The rows of each matrix lie in a flat space through zero, up to rounding. After each matrix: how many dimensions does the smallest such space have?
(in the rows, 128 means zero)

[[112 125 140 147 152 145 133 128 149 116 113]
 [125  94  92 151 121 109 122 105 144  80 128]
 [140  92  92 136 105 103 119 100 162  84 134]
 [147 151 136  94 106 120 126 141  96 168 145]
 [152 121 105 106  91 101 119 119 118 130 148]
 [145 109 103 120 101 106 120 111 143 110 139]
 [133 122 119 126 119 120 125 123 130 122 132]
 [128 105 100 141 119 111 123 112 134  96 130]
 [149 144 162  96 118 143 130 134 169 158 130]
 [116  80  84 168 130 110 122  96 158  58 120]
 [113 128 134 145 148 139 132 130 130 120 117]]

3

[[ 75 123  74 147 141 107 118 106  90  77  95]
 [123 119 129 152 125 165 176 107 131 123 121]
 [ 74 129  93 144 160  97 125 103 100 130  76]
 [147 152 144 134 129 111 101 119 118 105 137]
 [141 125 160 129 125 135 142 137 127  92 140]
 [107 165  97 111 135 100 101 128 122  98 137]
 [118 176 125 101 142 101 141 131 119 155 149]
 [106 107 103 119 137 128 131 153 122 113 116]
 [ 90 131 100 118 127 122 119 122 141  87 121]
 [ 77 123 130 105  92  98 155 113  87  54 166]
 [ 95 121  76 137 140 137 149 116 121 166 102]]

8

[[ 59  87 145 129 124 140 121  89 124 140 146]
 [ 87  67 157 142 139 181 143 115 112 103 150]
 [145 157  61 131 113  90 132 129 166 145 122]
 [129 142 131 102 130 109 152 135 119 138 143]
 [124 139 113 130 126 133 143 142 134 147 138]
 [140 181  90 109 133  54 101 113 145 146 132]
 [121 143 132 152 143 101  44  93 136 121 113]
 [ 89 115 129 135 142 113  93  90 130 123 144]
 [124 112 166 119 134 145 136 130 105 118 131]
 [140 103 145 138 147 146 121 123 118  84 131]
 [146 150 122 143 138 132 113 144 131 131 127]]

6

[[124 130 130 128 127 132 126 122 119 138 119]
 [130 126 129 127 128 130 129 132 138 126 129]
 [130 129 129 124 120 130 134 117 119 115 133]
 [128 127 124 132 135 122 124 136 132 131 131]
 [127 128 120 135 137 113 124 133 121 126 137]
 [132 130 130 122 113 131 140 108 111 103 138]
 [126 129 134 124 124 140 126 126 132 142 114]
 [122 132 117 136 133 108 126 116  89 122 138]
 [119 138 119 132 121 111 132  89  56 113 137]
 [138 126 115 131 126 103 142 122 113  75 171]
 [119 129 133 131 137 138 114 138 137 171  98]]

3

[[139 137 104 126 133 112 118 144 112 140  82]
 [137 169 131  94 150  84 132 148 116 120 121]
 [104 131 194 112 109 143 133  96 141 105 174]
 [126  94 112 161 113 168 124 119 136 138 118]
 [133 150 109 113 145 104 103 123 103 137  87]
 [112  84 143 168 104 214 124  93 152 123 143]
 [118 132 133 124 103 124 110 131 115 126  95]
 [144 148  96 119 123  93 131 184 114 132  77]
 [112 116 141 136 103 152 115 114 130 120 128]
 [140 120 105 138 137 123 126 132 120 147 100]
 [ 82 121 174 118  87 143  95  77 128 100 175]]

6

[[230 105 155 171 119 159 135  76 143 133  66]
 [105 185 106 101 166 124 116 139 128 112 140]
 [155 106 118 136 116 132 138 116 138 125  80]
 [171 101 136  94 156 134 143 150 111 155 185]
 [119 166 116 156 170 113  84 137 122 112 128]
 [159 124 132 134 113 169 176 127 114 143 139]
 [135 116 138 143  84 176 168 131  95 154 134]
 [ 76 139 116 150 137 127 131 176  92 135 194]
 [143 128 138 111 122 114  95  92 152 119  71]
 [133 112 125 155 112 143 154 135 119 133 132]
 [ 66 140  80 185 128 139 134 194  71 132 149]]

7

[[ 63 147 109 155  68 131 134 110 136 172 109]
 [147  41 102 130 146 128 167 128  94 104 137]
 [109 102 162 182 172  69 151 179 127  45 145]
 [155 130 182  91 114 135  64 107 108  51  99]
 [ 68 146 172 114 152  78 121 148 137  59  96]
 [131 128  69 135  78 153 134 131 121 205 120]
 [134 167 151  64 121 134  21 138 144  73 117]
 [110 128 179 107 148 131 138  84 128  79 102]
 [136  94 127 108 137 121 144 128 103 106 107]
 [172 104  45  51  59 205  73  79 106 230 140]
 [109 137 145  99  96 120 117 102 107 140 106]]

8

[[167  99 170 101 124 125 148  96 111 155 141]
 [ 99 203 114 141 143 130 145 122 125 111 125]
 [170 114 138 111  99 137 107 135 101 131 130]
 [101 141 111 129 139 116 123 136 128 123 123]
 [124 143  99 139 164 142 140 145 139 105 144]
 [125 130 137 116 142 170 100 153  86 114 101]
 [148 145 107 123 140 100 158 111 138 122 167]
 [ 96 122 135 136 145 153 111  83 124 112 138]
 [111 125 101 128 139  86 138 124 155 148 126]
 [155 111 131 123 105 114 122 112 148 190  84]
 [141 125 130 123 144 101 167 138 126  84 125]]

9

[[160 106 110 144 127 147 133 133  95 147 151]
 [106 146 151 123 122 123 109 124 144 112 110]
 [110 151 158 113 138 111 102 108 159  99 143]
 [144 123 113 153 101 145 112 144 107 128 131]
 [127 122 138 101 223  93 139 138 157 145 133]
 [147 123 111 145  93 169 112  92 140 136 125]
 [133 109 102 112 139 112 186 133 111 147 142]
 [133 124 108 144 138  92 133 207  89 120 142]
 [ 95 144 159 107 157 140 111  89 192 139  57]
 [147 112  99 128 145 136 147 120 139 151 129]
 [151 110 143 131 133 125 142 142  57 129 188]]

6

[[132 127 137 134 131 124 117 118 146 114 125]
 [127 128 118 122 126 124 125 127 147 117 112]
 [137 118 143 168 143  93  89  91 212  56 102]
 [134 122 168  98 131 150 134 106 120 120 144]
 [131 126 143 131 128 125 108 108 135 119 147]
 [124 124  93 150 125  98 100 117 168 105 110]
 [117 125  89 134 108 100  99 114 146 103 138]
 [118 127  91 106 108 117 114 122 141 114 126]
 [146 147 212 120 135 168 146 141  91 145 168]
 [114 117  56 120 119 105 103 114 145 141 108]
 [125 112 102 144 147 110 138 126 168 108  70]]

6

[[146  93 134 152 116 108 109 124 159 136 148]
 [ 93 164 122 156 105 175 151 157 108 117 102]
 [134 122 131 152 120 121 111 126 155 137 135]
 [152 156 152  97  88 103  24  72 117 167 158]
 [116 105 120  88 145 144 191 147  71  95 116]
 [108 175 121 103 144 149 144 130  99 123 105]
 [109 151 111  24 191 144 206 131  36  92  98]
 [124 157 126  72 147 130 131 112  84 125 119]
 [159 108 155 117  71  99  36  84 122 158 171]
 [136 117 137 167  95 123  92 125 158 143 143]
 [148 102 135 158 116 105  98 119 171 143 148]]

4

[[138 119 120 113 141 116 120 157 131 114 105]
 [119 133 140 144 116 153 113 112 119 144 125]
 [120 140 148 138 105 132 122 111 119 146 129]
 [113 144 138 163 142 113 130 112 112 124 133]
 [141 116 105 142 149 143  87 118 123 143 152]
 [116 153 132 113 143  99 183 127 122 100 103]
 [120 113 122 130  87 183 158  82 157 156 207]
 [157 112 111 112 118 127  82 128 132 158 155]
 [131 119 119 112 123 122 157 132 148 118 151]
 [114 144 146 124 143 100 156 158 118  92  66]
 [105 125 129 133 152 103 207 155 151  66 122]]

6

[[157 112  68 158  75  97 103  89 114 149 100]
 [112 126 125 109 162 155  93 153 146  49 175]
 [ 68 125 186  73  98 132 137 126  95 140  93]
 [158 109  73 220 222 174  77 183 174  39 119]
 [ 75 162  98 222 144 138  62 130  97 169  91]
 [ 97 155 132 174 138 194  94 111  77 182 130]
 [103  93 137  77  62  94 127 114 113 127  64]
 [ 89 153 126 183 130 111 114 142 125 215  76]
 [114 146  95 174  97  77 113 125 138 227  87]
 [149  49 140  39 169 182 127 215 227  40 130]
 [100 175  93 119  91 130  64  76  87 130 229]]

7
